The groups are shells around one centre, one inside the other: the same stretched ball of 6 dimensions in 6 sizes.
Some rows, each with its group after it:
[-16 -20 -17 -49 -36 -24 -12 -12   1  24] -> z971
[-24  12 -13 -34 -39   6  -1  -7  15   4] -> z971
[ 61   1   3  10  33  18   8  23 -17  11] -> z888
[ -1  16 -11 -16 -17  28   4   1   7   5] -> z931
[ 19  33   7  21   5  33  11  17  11 -27] -> z626
[ 44 -25  -9  -4  -2 -33  -7   5 -22  41] -> z888
[-21 -19 -21 -52 -42 -18 -12 -17   2  28] -> z888
[ 16  15 -12  29   6  28  -2  18  -4   5] -> z971
[ -1   8 -12   4 -20  -8  -5   9   2  13] -> z901
[-13  -4 -15 -17 -24  13 -10 -11   6   2] -> z901
[  5 -21 -20 -32  -9 -16 -11   7 -11  35] -> z901
[ 19   5 -15  34  37  30  -9  40 -11   0] -> z971
[ -5   1 -16 -10 -10  29  -6  -2   3   3] -> z931
[ 26   3  -6  35  29  -3  -8  41 -10  -1] -> z888
[ 14 -17 -18 -28 -26 -18  -6  -9 -10  44] -> z626
[-24  -5 -17 -57 -37 -29  -6   4   6  28] -> z44
[-10   6 -20 -24 -11 -28  -4  37  -3  37] -> z626
[ -2 -20 -26 -15  17   3 -18  28 -14  24] -> z44
[ 24  27   2  41   9  40   5  13   5 -23] -> z931
[ -4  -9 -17 -25   2  18  -8  10  -2   6] -> z931
[  1  14   2  -1 -39  27   2 -33  18 -24] -> z44
[-18  12 -11 -22 -37  29   0 -21  16  -7] -> z888
[ -8   3 -13  11   1  16 -12  15   3  -9] -> z901
[ 60  -3   9  23  13   1   3   3 -12   0] -> z931
[-19   9  -4 -13 -25  19  -5 -11  17 -26] -> z44
[ 54 -22   3 -14  23 -24  -2  18 -19  18] -> z888
[ 61  -2   4  -1  27 -18   8  33 -19  27] -> z888
[ 24   3 -11 -13   8  16   3  18  -9  22] -> z971
[  0  22  -6  19 -12  31   0   3  11 -17] -> z901
[ 43 -21   5 -16   4   6  -2 -16  -9  -2] -> z931
[ 48  -1  -3  10  28 -12   2  39 -19  25] -> z901
[-26  24 -11  12  -7  43  -6  11  17 -30] -> z626
[ 23  17  -1  -4 -13  25  10  -4   4   2] -> z901
[-11   5 -21 -25  -5  -6  -4  32  -3  29] -> z971
[ 34 -23  -3  13  36   0 -15  22 -15  -8] -> z44
[  0  10 -17 -21  11   5   0  41  -4  22] -> z626
[-18  23 -19  18 -15   1  -6  30   6  10] -> z44
[  3  -7  -4 -26 -19  18  -4 -20   6  -9] -> z901
[37 14 -5 33 18 31  3 20 -8  4] -> z971
[  3  41  -9  10 -11  21  12  29   8  11] -> z44
[-29  20 -15   3 -21  26  -7   7  15 -14] -> z888
[-36  20 -21 -23 -39  20  -2  -1  16   8] -> z44
[ 38 -13  -3 -16  -5 -42  -1  15 -14  35] -> z931
[ 31 -28 -14 -25  10  -9  -8   8 -19  34] -> z971
[ 49 -16  -7  10  35  22  -5  16 -20  11] -> z626
[ 38 -17   0 -10  -7 -47  -4   9 -13  29] -> z626
[ 19   8   2 -10 -30 -14   5  -9   5   9] -> z931
[ 65  11   8  15  35   9  13  33 -15   9] -> z626

New rows. What belongs after each?
[ -6  -5 -19  13  28  43 -16  25  -4 -14] -> z44
[ 43  11  -5   9  20  10   8  32 -13  24] -> z971
[ 30  27   7  35  15  29   7  21   4 -25] -> z971
[ 33  18 -13  27  38  20   3  56 -15  21] -> z44
[ -8  15 -15  16 -17  12  -6  10   5   4] -> z971
[-16 -10  -7 -54 -37   2  -5 -26  12  -3] -> z44
[-16   4 -14 -32 -23  26  -3 -10  10  -1] -> z971
[-11  -1 -12 -43 -30  -6  -1  -5   7  15] -> z901
[  8   0 -10 -28  -7  18   1   1   0  10] -> z901
[ 40 -29   2 -16  23 -11  -8   7 -15   0] -> z44
[ 29 -30  -4 -60 -15 -51  -2  -1 -13  41] -> z44
[  7  -4 -18   6  -1   9 -10  12  -7  18] -> z931
[  8  10   2   6 -10  32  -1 -12  11 -28] -> z931
[-19  24 -12 -20 -18  15   3  17  13   1] -> z888
[ 43 -10   2 -37   0  -2   8  -3  -9  20] -> z888
[ 72   6   9   3  14 -15  16  21 -17  29] -> z44
[ 40   1   2  44  47  49  -6  20  -8 -33] -> z626
[  0   0 -16 -34 -47 -32   0  -5   0  47] -> z626
[ 26   0  -8  -1  32  -2  -2  45 -13  13] -> z971
[  8   1 -14  24   5  -2 -12  24  -6   8] -> z971
[ 61  20   4  44  40  31  10  36 -13   0] -> z626
[ 23  30  -7  58  52  54   0  57  -5 -23] -> z44
[  9   3 -16 -19 -15 -29   0  24  -7  43] -> z931
[ 51   5  12  21   5  22   6 -11  -2 -19] -> z971
[  4  -5 -11 -38 -43  -5   1 -25   3  26] -> z971
[-21  18 -17 -18 -29  -6  -1  16   9  17] -> z971
[  8   1   2 -42 -37 -28   5 -11   7  12] -> z44
[  9 -11  -6 -24 -36 -17  -5 -22   1  16] -> z901
[  6  14 -10 -25 -35 -20   7   6   2  35] -> z971
[ 32 -13   5 -45 -31   1   7 -38   1  10] -> z626
[ 52 -25   2   6  25 -13  -8  10 -19   7] -> z971
[ 35   0  -3 -20  -2 -39   6  29 -12  39] -> z888
[ 30  29   6  27  19  52  11  16   5 -27] -> z888
[ 29  -3   6 -33 -39 -25   8 -25   3  17] -> z888
[ 40 -13  10  -8 -10 -22  -1 -12  -4  -2] -> z44
[  2   1  -8 -47 -41 -25   4  -8   4  30] -> z931
[  1   3 -13 -13  12  18  -5  26  -2   3] -> z901
[ 56  17  14  13  24  29  15  14  -3 -16] -> z44
[ 50  22  -2  21  32  20  13  43 -13  17] -> z44
[ 25 -33 -12 -44   2   0  -8  -9 -15  25] -> z44
[ 46 -31  -7 -27  -6 -27  -4  -8 -20  41] -> z971
[ 13   7  -5 -31 -46   6   9 -31   6  20] -> z44
[ 20 -15   0  -4 -10   5  -8 -19   0 -11] -> z931
[ -1   0 -10  10   1  55  -9 -12   6 -27] -> z44
[-14 -16 -21 -40 -11   0 -12   5  -2  19] -> z971
[ 41 -17  -9  22  52  28 -11  31 -21  -1] -> z44
[ 35 -18  -2  10   8  -8  -9   3 -12   4] -> z901
[ 34  -4 -11   7  27  17  -2  27 -15  17] -> z931
[  3 -14 -17   5   7 -10 -17  22  -9  13] -> z971
[13 19 -6 -3 12 16  6 33  0  3] -> z931
